The same things were measured in two ways. Each way mixes the same 8 hidden numbers, adds some noise and spreads widely along 5 directions of its own, which tell nothing about the thing.
In the rows, zero is written as 128.
Some things both ways: the first way, then the second way.
[180 109 108 111 170 161 135 110 124 114 193 108 135 130 117 161 118 158
 144 141 103 117  72 122 121]
[ 90 104 141 160 121 130 136  84 110 140  55 165  87 135  75 105 117 162
 162 112 130  74 146  99 163]

[127 101 132 137 101 206  65 118  88 150 188 136 179 124 128 114 122 127
 167 118 163 111 155 136 158]
[145 137 126 120 174 144 152 130 113 105 151 152 103 180 143 143 163 131
 123 147 124 130 117 120 140]

[114 162 141 176  88 115 104 126 196 163  53 107  44  64 104 147 213 185
 153  83 162 145 159 124  81]
[120  97 146 111 111 139 147 163 132 121 143 151 106 130 105 111 168 153
 103 138 145  81 117 112 118]

[118 156 121 134  72 142 112 149  96 148 129 121 113 121 144 124 132 105
 106 104 127 106 142 135 132]
[144 120 125 129 110 129 150 130 141 129 161 145 125 146 126 146 159 121
 100 110 108 122 142 146 136]

[150 180  73 125 126  66 114  74 160 155  79 139 134  85 169 136 130 126
 141  63 103 103 122 110  81]
[159 193 147 156 168 108 102 179 109  56 209  64 119 152 139 163 138  42
  75 121 142  69 120 162 112]

[171 144  32 124 151 142  71  78 123 131 187 152 119 115 139  74 170 141
 105 123  99  99  60 158  99]
[107 133 138 120 146 106 112 114 155  55 147 113  98 144 165 142 120 109
  78 128 144 126 127 142 113]

[138 154 153 165  98 101 131  89 167 113 103  93  90 101 153 157 166 187
 117  89 164 130  97 120  37]
[184 153  86 128 184 108 161 140 120 120 122  96 164 130 134 152 191 116
  19 118 105  72 145 108 132]

[133 137 147 142 105 105 122 140 131 142 113 125 114 131 139 159 110 127
 129 110 143 133 141 109 131]
[169 148  88 114 172 109 117 148 145  77 171 114 172 117 191 161 165  62
   8 115 128 103 147 123 169]

[155 138 100 109 123 152 121 123 107 108 168 103 107 120 131 149 139 168
  92 109 104 111  49 137  99]
[100  65 166 145  42 145 181 114 139 191 113 192  74 158  56 107 142 187
 200 109 107  98 129 135 133]

[140 124 136 132 123 185 106 115 113 144 182 122 143 124 100 117 132 146
 139 122 132 115 146 131 124]
[107  79 106 108 132 117 173 113 145 112 104 171  94 158 157 131 156 186
 153 152 103 120 116 114 121]

[116  82 117  84 143 171 190 114  94 127 139 111 178 159 132 182  56 160
 123 168  81  49 126  74 194]
[108 132 123  96 131 120 150  96 162 144 147 135 148 144 100 128 175  99
  49 116 117  79 117 130 161]

[166 126 150 165 149 137 153 105 139 121 188 109 122 157 126 120 121 131
 112 171 146 130 133 110 103]
[149 146 118  97 183 109 108 137 121  68 117 152 139 133 136 139 113 191
  95 147 143 133 122 139 156]

[159 143  72 111 111 100 151  76  94 147 127 148 112 120 179 179 105 102
 134  66 101 102  71  93  62]
[140 172  72 192 199  83 118 107  81 105  67  65 131 101 164 156 101  48
 103 100 128  53 178 100 160]

[150 144 116 152 115 180 147 129 105 169 180 121  98 127 111 114 140  90
 129 142 119 123 163 110 121]
[136 143 162 117 156 101 115 161 134  50 140 150  75 167 119 149  77 181
 124 141 171  98 108 158 160]

[118  98 180 103 158 189 188 132 114 129 150  98 176 150  80 185  72 177
 157 152 104  81 173  90 169]
[122 128 133 115 124 119 128 116 137 133 135 130 135 126 103 122 135 123
 107 120 124 100 116 136 135]

[126 150 141 125 129 136 146 121 131 122 133 115 110 131 102 137 136 170
 105 114 109  99 123 126  96]
[ 89 105 121 112  64 104  70 114 148 110 161 127 151  68 164 116  77 115
 177 115 121 189 139 178  92]

[123 120 147 106 127  96 170 128 136 131 109 147 106 162  91 160 100 146
 121 131  95  96 136 111 144]
[ 82  90  73  86 123 114 164 118 139 153 119 130 135  92 175 127 145 127
 130 140 126 131 148 117 117]

[115 132 137 170  89 143  99 117 132 144 144 133 106 136 125  83 162 131
 111 145 163 112 164 139 128]
[128 131 100  59 123 109  79 140 172  71 207 133 198  84 195 139 142 103
  43 131 128 179 131 167 136]

[155 156  91  91 129  96 203  99 120 140 119 129  89 129 121 172 106 122
 104  94  53  87  87  98  78]
[121 179 140 198 131 102 103 113  79 163  86  59 115  95  58 123  57  61
 152  81 154  43 155 137 139]

[154 130 105 127 128 176 138  96 101 153 180 128 134 122 123 130 125 115
 146 114 112 103 130 114 103]
[152 183 162 182 204 134 145 123  48 129  66 108  54 184  51 130  86 158
 185 134 162  73 121 112 135]

[165 124  72 138 139 157 100  68 123 138 190 129 161 124 158  85 130 125
 117 148 123  95 108 123 125]
[108 115 165 100 130 136 159 141 131 103 152 185  79 196  84 126 155 210
 160 159 126 108  88 146 131]

[102 111 139 137  59 205  96 117 102 179 149 155  92 114  69 106 168 136
 155  94 146 113 177 133 124]
[148 171  94 154 186 124 114  93  88 174  87  65 158  87 118 118 113  21
  88 103 144  75 149  85 149]

[145  99 153 117 166 168 138 123 122 127 167 125 171 142  96 165 101 148
 190 139 120 100 147 130 152]
[147 166 159 144 156 135 142 159 100 118 149 108  98 155  75 139 140 116
  82 118 163  70 138 134 136]

Other things, the second way, with their names:
<112>: [167 115  54  92 187 120 218 138 142 145 132 103 115 151 217 172 163 124
  82 147 121 166 146 111  95]
<260>: [110 129 127 125 125 115  93 123 126  77 137 146 126 109 153 132 107 152
 121 121 138 157 160 152 135]
<7>: [116 134 119 142 119 115  81 130 106  94 151 132 137  96 154 130 102 101
 165 119 123 138 145 150 131]
<167>: [162 153 109 168 174 117 152 135 101  97 104 105  98 143 154 164 132 128
  85 112 135 120 181 120 125]
<320>: [127 115 119  97 151  87  84 131 172  41 141 147 130 124 190 136  93 105
  81 135 147 100 101 128 179]
<78>: [151 136  76 117 177 104 130 117 109 123  98 119 142 115 173 141 105 136
 148 142 118 143 134 122 129]
<486>: [127 101 156  91  98 130 155 178 162  91 202 185  93 170 130 145 152 168
 113 139 140 120 111 163 149]
<384>: [132 132 109 120 117  99 100 136 145 109 157 117 170  93 141 135 128  84
  75 106 124  90 135 143 153]
<249>: [ 94 179  87 147 176  92 106  65  87 148  76  54 143  93 127 127  73  61
 151 116 132 105 147 127 117]
<434>: [136 165 142 167 115 131  82 117  91 144 149  98 142 104  93 122 104  68
 149  97 128 124 149 151 123]
<452>: [120 139 102 162 120  85  76  87 118 109  94  98 158  78 142 125  86  94
 143  98 103 109 151 139 123]
<145>: [ 75 138  98  77 187 110 173 113 114  96 108 119  93 151 157 145 133 203
 145 175 140 158 131 140  85]
<107>: [137 124 143 151 106 115 149 125 136 145 123 130  89 145 102 141  93 126
 139 100 135 101 138 147 147]
<437>: [113  82  69  49 169 107 238 147 181 109 143 157  87 180 215 170 173 177
  81 169 133 135 118 120 132]
<419>: [ 99 127 151 140 107 104 113 113 135 109 106 120 102 115  94 120  92 141
 116 106 147  92 139 145 127]
<30>: [132 123 109 107 142 122 133 107 139 147 113 126 172 106 101 108 184 104
  40 117 115  60 119  96 149]
<2>: [117 115  99  93 110  98 119 143 143 105 143 150 173  90 138 136 142 179
  90 125 113 132 154 158 139]
<294>: [125  97 112 115  59 125 101 128 137 164 159 152 175  74 129 111 125 127
 166 111 100 162 139 156 116]
<420>: [131 104 107 123 149 148 165 119 102 139 118 171  99 160 148 134 151 171
 184 151 113 167 135 116 124]
<315>: [136 111 119  43 123 133 107 145 177  91 214 155 161 119 189 129 140 117
  82 153 135 197  93 157 121]
<61>: [107 136  87  88 132  86 107 127 164  69 193 105 162 108 210 158 132  85
  90 135 110 154 130 173 110]
<388>: [153 120 171 114 106 142  85 167 134  79 175 152 129 113 111 113 133 147
  80 125 156 129 120 144 120]
<462>: [ 99 120 131 112 100 119 112 141 128 103 175 163 138 122 129 135 140 148
 147 128 116 133 139 167 144]
<174>: [167 133 118 123 114 136 101 157  98 154 165 133 174  95 109 116 139 123
 154 129 113 136 120 144 115]
<446>: [166 168 130 165 167 135  75  92  70 140  83 113 145 107  91 108  91 102
 159 115 127 123 131 112 139]
<325>: [125 139 172 122  86 131  73 156 121 101 185 147 132 111  92 119  95 142
 158 118 143 146 122 183 126]
<75>: [135 141 167  96 109 145  98 146 121 130 189 157 123 136  97 120  89 144
 179 138 151 175 100 178 135]
<369>: [149 211 105 137 197 107  70 130  67  89 140  62 163  91 147 146  88  96
 113 128 145 163 157 161 100]
<188>: [127 108 187 149  31 122  89 148 152 159 167 128 123 101  53  97  89  82
 152  87 138  62 104 164 135]
<408>: [149 181 109 160 125 100  90  99 105 163 111  79 192  73  75 132 105  80
  77  73 113  93 172 153 145]
<393>: [128 153 124 120 120 131 137 144 100 178 143 112 159  95  68 122 141 127
  92 107 142 105 162 145 134]
<71>: [134 137 128 159 123 125 124 134  93 140 123 104 114 117 114 124 114 107
 167 118 125 109 138 133 102]
<136>: [161 173 159 132 161 140 134 142 106 141 152 118 119 163  63 131 138 102
  96 122 146  82 111 136 150]
<140>: [ 90 175 160 166 162 121  88  92  89 103  97  87  80 127  92 116  60  83
 146 114 175  93 136 127 131]
<60>: [122 109 153 107 105 147 103 113 146 124 166 176 125 141 121 112 133 104
 144 130 128 134  99 131 161]
<361>: [126  98 124  84 104 129 130 121 151 142 157 170 140 132 135 115 136 144
 160 144 109 146  91 142 132]
<450>: [160 135 119  85 177 108 145 162 171  34 184 116 105 164 207 172 145 139
  25 144 148 157 125 152 110]
<423>: [130 128 155 128  89 122  84 140 139 101 148 139 142  91 101 120 112 143
  72  97 145 128 159 158 136]
<355>: [135 129 133 141 110 124  92  63 128 155  89 159 193 105  45  97 173 132
  72  90  77  66 128 112 173]
<10>: [164 151 123 128 127 127 127 144 114 147 159 115 148 121 114 141 122 113
 114 114 127 145 146 156 128]
<269>: [119 101 119 129  87 120 134 128 139 153 139 134 145 101 117 120 148 104
 110 104 115  89 141 127 136]
<23>: [141  70 117 162  52 146 141 133 131 180 133 149 164  82  99  98 215  90
  87  86  80  61 157  94 121]
<241>: [ 74  93 122 114  90 107 107 129 127 115 115 168 127  88 125 110 102 165
 178 131 134 108 137 138 148]

Some of these things the first way, each followed by its name:
[141 138 108 141 138 137 129 136  97 146 164 148 138 154 140 113 113  79
 136 151 115  96 151 134 150]
<260>
[133 146 180 146  91 129 153 119 138 127 133 100  88 129 109 157 134 165
 101  99 145 139 127 106  68]
<78>
[141 134 117 125 128 123 135 141 111 138 140 125 132 144 143 148  97 116
 115 137 112 111 127 109 154]
<486>
[119 118 152 124 118 138 169 125 119 108 121  88 121 142 144 191 101 190
  95 130 129 101  98  84 116]
<75>
[101 126 102 155 124 175 148 133  75 150 132 135 115 139 156 145 141 117
 145 142 131  73 155 110 131]
<423>
[139 147 106 136 114 130 110 137  83 137 155 147 119 137 150 136 131  92
 138 100 127 108 112 149 106]
<167>
[127 143 132 137 141 127 160 126 120 141 121 119 139 139 141 152 102 129
 129 137 115  92 161  99 133]
<325>
[140 144 115 135 119 124 139 108 122 153 147 141 119 139 122 116 117 110
 113 127 112 107 147 109 118]
<384>
[123 151  88 124 117 131 119  89 102 155 126 156 128 119 144 128 131 127
 133  81 111  89 131 114  91]
<71>
[118 119 140 118 121 159 145 122 110 139 131 125 130 132 109 167 114 158
 144 111 120  97 138 110 125]
<269>
[152 147 133 142 116 131  99 113 130 148 158 136 139 121 121 112 130 110
 147 105 137 127 150 142 111]
<7>
[124 133  83 106 142 209 131 103  74 173 185 160 144 136  88 103 119 127
 127 122  81  77 162 105 136]
<188>
[124 139 128 144 130 112 152  90 113 143 135 154 154 156 147 115 106  98
 141 131 125  74 172 121 110]
<369>
[151 118 124 134 125 134 128  99 118 123 159 116 162 135 162 141 105 124
 142 132 136  99 114 123 123]
<462>
[131 180  86 135 104 125 156  96 107 164 124 134 103 115 148 114 135 102
  97  95  93  89 143 101  77]
<452>
[134 157  60 143 128 140  79 130  82 169 190 195 128 163 120  29 139  57
  97 153 105  93 167 157 163]
<450>
[139 120  86 141  89 235  75  99 114 172 184 132  92  74  79  85 217 139
 174 101 130 105 134 168 105]
<140>
[147 144  93  96 120 155 151 144  64 142 191 145 120 162 114 123  94  88
  83 130  71  93 107 124 139]
<107>
[103 158 129 195  44 138  80  73 134 157 106 129  81  88 164  99 199 155
 114  68 198 124 146 120  31]
<174>
[134 140 130 154 106 166 108  98 121 144 158 121 116 116 128 121 150 154
 120 106 151 123 133 115  82]
<446>
[128 134 141 128 106 104 127 137 117 122 109 115 127 134 159 179 100 150
 114 103 138 120 105 107 122]
<420>
